The rows of a group lie close to one hidden flat surface of 9 dimensions, which passes through zero. Surfaces can cross.
Some rows, each with its group after it:
[ -8  12  -6 -12   6  -8  -5  25  -8   3  26   2   5 -31  -9] -> (1)
[  0   8   6   0  19   2  -7  -5 -11 -15  17 -11   7  -7   8] -> (6)
[ 0  9 -1 12 -4 12  2  2 -9 -1 16 -7 -3 -1 18] -> (2)
[  6 -15  14  15  -5 -16   5   0  -5  -3 -12  -1  11  12 -15] -> (2)
[-11   2   2  -2  -8 -11 -18 -12  -5  -9  -7   7   2 -10  -1] -> (4)
[  5 -14 -10 -20   8   8  21  11   4  -3  19  28   4  -3  16] -> (0)
[ -3  19  -3 -13  11  13 -10  12 -13  -3  -1 -22   3 -16   2] -> (3)
[ 23  11   9 -12  15   2   1  33 -18  -1   7  14  -4 -10 -21] -> (3)
[-11  -4   7  15 -13   4   0 -18  -9  -3   9  -8  -3   2  -5] -> (3)
[-2 -2  5  4 -7  5  9 10  6  7 -5  7  0  2 -4] -> (6)
[ 23   3   5  19  15   5  12   0  18   2  -5   5 -10  27  -4] -> (0)
[  8  -3  -8  -5   7  15  17   8  24  -3 -18 -17 -14 -28  34] -> (5)
[  1  -8  -5  -8  -1  -8  10  -3  -9   9  13  -8  -8 -17   9] -> (6)
[  8 -18   1   2  -1  18  17  -3 -15  -2   9 -26  -2  -7   8] -> (6)
[ -4  -8  -5  -2 -15  13  18   7   9  16  -6   1  -8  -5   6] -> (6)
[ -4  15  -7  -7   5  16 -14  -1  -9  -5   9   1  -6  16  -2] -> (5)
[ 10  18 -10  -9   2  28 -15   8 -19   1   9  12   8   4 -13] -> (2)
[ 17   3  -6 -14  15   3   5   6  -7  11  10   8  -9   3   3] -> (4)
[  2  -7   4  10 -21  18  15   7  12  -4 -10  20  -3   4  -2] -> (3)
[ 14   3  -2  -8  -8  16  -4  -6   4  -2 -18   3 -26   2   0] -> (0)
[ 24  -8   9 -18  19  -7  26 -10  -2  15   1  30 -15  16  -6] -> (2)
[-10  23  -2  -9   7  10  12   4  20  29 -13   6  -1  -6  -3] -> (2)
[ -2  -3   2  -1   4 -17  12   6  12  19 -12  -2   5  -6  -3] -> (3)
[ -3  -3   5  27  -6  -3  10  10   1   0  35  -7  -2 -13  10] -> (5)
[-10   4 -12 -17   9 -11 -13 -25  13  -2  -2   0 -23   3  18] -> (3)
[ -4  -5  -4 -10   6 -13  -8 -13 -14   1  19   1  -8  -8  -2] -> (2)
[  6  -7 -14  -3 -13   3  -9  27   1  -2  -4   5  17  -9 -25] -> (3)
[  2  -7  -4  -3  -9  -9 -10  -7   5  -3 -13   8   6 -17  -1] -> (5)
[ -8  13  21  -2  14 -28  10  15  -4  16  -2   3  -3 -35   9] -> (0)
[-17  12  -6  14 -28  18   3   4  11  17  -4  12   7  14  -1] -> (6)
[  3  -4 -16  -7   0  12 -19  -5 -14 -13   1  -4  31  18 -18] -> (3)
[ -2   3  18   5   9  -8  17  -3   7   2  -1   2 -10   4  17] -> (2)
[ -7  13  -5   1  -1  13  -7  13   1 -11   5  -9  -2   1  10] -> (1)
[ 11 -11  -6  -3  -2   1 -10 -17 -10   1   8   3   4 -12 -13] -> (1)
[-10  -3 -14 -17   6   2  15  -1  27   8 -15  -2  -4   5   9] -> (4)
[ -1   8  -1   7   0   5 -13   3  -5 -10  10   7  10   2  12] -> (1)
[ 10  -7 -21  -6   4  11  16  27   8  10  23 -20 -14  -5   5] -> (4)
[  6  -3   1  17  -3  15   2  -6 -10   7  13 -36  -6  -7 -18] -> (5)
[ -1  -7   2  19 -29  -1 -19   3 -16 -17  17 -12 -19 -13  -6] -> (4)
[  4 -11  14  16   7 -11  15   9   7  -3   8   0   5  -2 -12] -> (2)
[ -1 -10   6   1  -3  -5   5  -8   3  -6  -4  24  11   6   4] -> (5)
[ 11  -1   1   0   8  16  12 -14   7   4   3  -6 -26 -14  11] -> (5)
[ -1 -21  11   2 -14  -4  26  -1  -6  12  -3   9   0   0  -7] -> (0)
[  9   2  -1  -6   5  12   0  14  -2  -4   0   9   5  -8 -18] -> (0)
[  1 -27  15  13  -7 -11  16 -14   2   1 -14  14  23  10 -13] -> (5)
[  7 -11  -6 -14  -6   1  10   2  -3  10   2   9 -14  -8  -3] -> (6)
[ -7  -2   9  -7 -14   3  19   2   3  19 -17   5  -8 -14 -11] -> (3)
[ -8  -2 -17 -14   2  -9  -4   5   2   8   6  -1  12 -10  -6] -> (4)
[-19   2   5  -4   0  -3  10 -13  11  11 -21  -1   9  11   3] -> (0)
[ -5   7  -8 -17   7   4   1   7   1   5  -1   9   9  15  -1] -> (4)
[ 13  -1  11   1  20  -5   3  19   4 -26  -5 -11  -3 -14  12] -> (6)
[-7  3 11 14  5  5 17 10  7  2 -3  1 19  9  5] -> (4)
[-19  15   2   0   4   5  -1  26  -4 -11  11  -6  19 -25  21] -> (0)
[ -5   5  -6   0   0   8  -3  21 -15  -4  23  -2  23  13  -6] -> (4)
[ 7 -6 -5  4 -3 -9  0 11 14  8 -5  0 -4 -7 -5] -> (0)
[-12   5   8  -3   4  18  25   2  -2  13  20  -4   2 -10  10] -> (6)
[  1  -3  -2  -9   3   2   1 -14  -4   7  -6   8  14  -1 -18] -> (1)
[ 12 -14  -1   8  -4  -6  10 -12  17   9 -17  -9 -16 -49  10] -> (5)
[  4   8   2   2   9  -5  -7 -12  -5   4   8  20  14  20  -8] -> (1)
[ -1  -2 -22 -13  -1 -10 -26  -9  -6  -3  13   0  -5  -7  -3] -> (1)
[ 27 -12  -3  -8 -10  -9  -6   5 -15   7 -19  13   8  12  -8] -> (2)
[ -7   1  24  13   2 -11   6  -6  -4  -3 -17  -2   0  10   2] -> (2)
[  9 -10  -3   1  -3  -5   8 -11 -20  16  25 -11 -11 -15  14] -> (6)
[ 15  -7 -23  25 -13 -10 -26 -19  13   6   0  -9  -3  10   0] -> (1)
[ -7  11   0 -11  -2  26   0   9  -8   0  -8  -8   7  -7   3] -> (3)
[  8 -15  19  29  -8 -12  24   2  15  14 -14  -8  -4   1  13] -> (1)
[  2  -5  -7   4  -7  11  -3 -14  10   2 -18   0  11   1   2] -> (1)
[-19  -9  -8  16 -15 -16   1   7   6   9  16  -4  12   1  -5] -> (5)
[ 25   2  -2  -4  15  21 -11 -25 -13   0  -9  -5   1  10  -5] -> (4)
[ 0  3 -7  6  3  0  5 17 10 -5 12  0  2 -8 26] -> (0)

New rows, each followed by its group:
[-18  11  11 -16  17 -16   2 -17  -3  13 -10   5   4   2  11] -> (0)
[  6  15   4  -7   1  -8 -30   2 -15 -20   3  29  -3  -9   1] -> (5)
[  0  -7 -20   1   0 -21 -22  -1  12  -2   2  -3  -3  -1 -14] -> (3)
[ -8  -2 -10  -2  -5  13  -2 -10  -2   1   5 -17   1  -2   8] -> (6)
[ -1  -5  -4   6  -8   0 -12 -17   8  -5  -2  12  -8 -16  -5] -> (5)
[ -6   0 -17 -21   8  12   3  -4  10   6 -11 -21  -7   5   2] -> (5)
[  2   2   4 -15   9   8 -13  -9  -9 -20   8   6  -6   3  -9] -> (2)
[ -2   3   4 -22  20  -4   9  -2  10  -4 -13   9  -1   0  -3] -> (6)
[10 10  2 -8 26 -5 -3 -5 -6 -7  8  4  1 15 19] -> (3)
[ -4  -1   6 -28  -3   0   9  -9  -8  19 -13  13  -8 -14 -25] -> (3)
[-25  13   5 -13   8  14   7   3  -5  -1  15  12  17  -5 -15] -> (6)
[ -5 -10   2  25   6 -21  -4 -24   1   7  -9 -36  19   9   5] -> (6)
[ 10  16  17   3  -2 -11 -12  15  -6 -10 -27  25  15  10   2] -> (5)
[ -6 -11 -11  -2  -1  32   3 -41  15 -10   0   5  -7  18  -7] -> (5)
[ -2   2  11  13  -7  -3 -11  -2 -22  -8  10   1  11   0  -7] -> (4)
[ -1   3   2  -3 -12  29   3   7 -14  -5  -2   0  10  -1  -8] -> (3)
[ 18  21   3 -15  19  -5   3  23   8   6 -13  -6 -28 -35  31] -> (5)
[-14 -11 -11   6 -24   6   2   8   3   2  -1  -6  17 -17   4] -> (3)
[ 24 -18 -10   9 -12  14   7   0  -9   4   2   5  12  22  -2] -> (2)
[ -1 -19  -8  -1 -10   4  -3 -15   0  -5 -14  -7  17   4 -15] -> (5)
[  2   5  14  18   3 -10   6 -16   0   3   1  -4  -3  20  12] -> (0)
[  4 -23   7  -6  22 -14  31  -6  31 -16  10  10 -20   0   3] -> (2)
[ -6   8   4  -7  11 -10  -7  -3 -27   4  15 -21   8 -17  -7] -> (3)
[ 11  -4   5  -2   4  -7   4  15   9  -7 -12   8 -10  -1   2] -> (6)
[ 14   7   9  -3  23 -21  -1   8  -1   3   4  -1 -16  -3  -6] -> (3)
[ -8   3  -6 -10   6 -21   9  31   2  27  -7 -14  15 -35  -2] -> (3)
[-16  -1   4  11  -2  -4  16  17   2  10  19  -1  14  35  -2] -> (5)
[ -2   2 -14 -17  -2  18 -13  -3  -7  -8   2  -9   1 -16 -10] -> (1)
[  2   1  -7   0  -2  10  -6  -6  -2 -12  19   1 -14 -24  13] -> (5)
[  1  -1  12  16   3 -15   8   5   2  10  -1 -11   2   1  -6] -> (3)
[-17   7  -9 -16   3  -6  -9  -7   7  -5  -6  14   2  26   7] -> (1)
[-5  2 -2  7 -3  2  7  1 13 -2 -1  0 -7 -5 25] -> (3)
[-18  25  12   3  -4  -2 -21  -9 -12  -3 -18  -6   4   0   1] -> (2)
[ -2  20  -1 -20  16  23   9  -2   7   1 -14   3  -9   1  29] -> (3)
[ 13  -7 -20 -18  15 -40  -9  17  18   4   3  18  -1  -8   3] -> (3)
[  3  -6   1 -16  19  11   7  13  -5 -26   7 -13  -5 -23   7] -> (6)
[  6  -7 -19 -23   2   8 -18  15 -12 -24  -7 -16  11 -22  10] -> (5)
[  8   5  -3  -5   6  16 -10  -9 -17 -14  33  -2 -16 -16   3] -> (5)
[-32  -3   7   9 -13 -29  12  -9  -1  17  -6 -15  12  -6  22] -> (0)
[  9  13   1  -3   9 -10 -12   5   7 -10 -11  14 -10   2   9] -> (6)
[ 14   1   9  -3  19  -2   1 -11 -14  -1   4   6   2  23  -6] -> (3)
[ 20   4 -28  17  -2   8 -20  -9  17  18   3 -17  -1   3 -28] -> (1)
[ -1  13   2  10   3  -7  -6  46 -22  -4  12 -27  21  13   4] -> (5)
[  8  -7  -2   0 -13  11  -6 -14  -6  -2 -14  -3 -11  16 -24] -> (0)
[  9   9  17  12  -1 -13  -4  12   4  -4 -20  25   7  -4  10] -> (5)
[ -9  -1 -13  10 -15  15 -13  -9  12 -16 -13  -1  20   5  19] -> (1)
[  7  11  17  14   4  -2   1  14 -13  -1   6   4   3   7   0] -> (5)
[ -1   5   0  15 -17   0 -10   5 -15  13  -2 -13  17  -1   1] -> (2)
[ 11   6   1   6   0  12  -4   4 -21   0  27   1   1  -4  -5] -> (2)
[-24   1   6 -20   3 -20   3  -1   4  -7  -9  10  -7  21  17] -> (1)
[-16  32  37  -8  25  -1   3 -28 -13  -1   1  10 -27   8   8] -> (2)
[  6  -2  -5 -11  18  19  13  -1  12  -9  23   9 -10   1 -10] -> (2)
[ -5 -17   9  30 -14  -7  16 -16  22   7  -2  14   3  -2  -1] -> (5)
[ -3 -11   5  17  -9   2   9 -16  18  -2  -1  12  -3  -4   4] -> (5)
[-11  -3  -7   1 -10  11 -11 -30  -4   5  11  -5  -2  16 -29] -> (5)
[  4 -15   4   1   2  -6  22  -9   3  19  -6 -11   1   2  -2] -> (6)
[-16   7 -20 -12  -4  -6 -14   4   0   1  25  -3  -6  -7   0] -> (5)
[ -4  -4 -10  -9  -3 -18  -8   8 -10   3   5  -5  10  -7 -11] -> (5)
[  6  -6  -4 -19  16   1  13  13 -12  -1  26  -8 -10 -14  13] -> (5)
[ 13  -6  -3   1  -3  -2  -3   6  -4 -11   1   2  -6  -1  15] -> (2)
[ -9  -5   3   4 -11   5  -1  -2  -6   3  -2 -10   5  -5 -11] -> (3)
[ -1  -9  -6 -20   2 -18  -9  10  -7  -7 -14   6  17  -2  -7] -> (5)
[ 14 -11   3  -7   4 -12  -5  10  -9  -2 -20  -6   6 -32   3] -> (5)
[ 12   0   4  13  14   4  -2   0  -3  -5   7  -9  12 -17   9] -> (4)
[-11   4 -12  15   5 -11 -15 -20  10  -2   5 -19   9  22  12] -> (0)
[  3  -9  -6   9 -15 -10 -18  10  -2  -8  -4  -5   9  -1 -18] -> (6)
[-17  -4 -14   0 -14  -3 -13  16   5 -20   6   7  26   8  12] -> (5)
[  8  -1  11 -16  22 -17  26  13  -3  26 -13 -12   0   3  -2] -> (5)
[ -4 -14 -30  -7 -18   9 -14   2  12 -13  -5 -13   4   1  17] -> (2)
[  4  -6 -19 -13   5  -2 -18   5   4  -5  -4   4  22  14 -15] -> (3)
[  7 -31   1   7   3  13  25 -16 -10 -13  30  -3   2  -3  -2] -> (5)
[ 12   2  -8   5  18  -8 -17 -13  -6  -8  22   0   1  16  -2] -> (0)
[  5 -30 -15 -23   0  13   0 -25   2 -21  -8   2   5 -18   1] -> (5)
[ -3  12  15  18   7  -7  13  21   8   9   4  -4 -10  25  -2] -> (1)
[ -9  -3 -22 -15  -4   6 -15  11   3  -9 -11 -25   6 -15   5] -> (5)
[-10   6   0  11  -4  14  -1   3   6  -4  -7 -11  10  23  -9] -> (1)
[-11  -6 -15   4  -3  15  13   3  17  11  -5 -31   2   9   4] -> (5)
[ -6  11   8  -6  16 -17  12  12  12  10   4  15  -4 -17  13] -> (6)
[-33   5  15 -22   1   2   3  19 -29 -14  18 -12   5  14 -26] -> (1)
[ 11   8  13   8  -1   8  -6   0  -9  -5 -16  -1   8  13  -6] -> (5)
[ -4   1  -1   7 -13  -7 -13  18   5 -10 -25   4  26   4   6] -> (5)
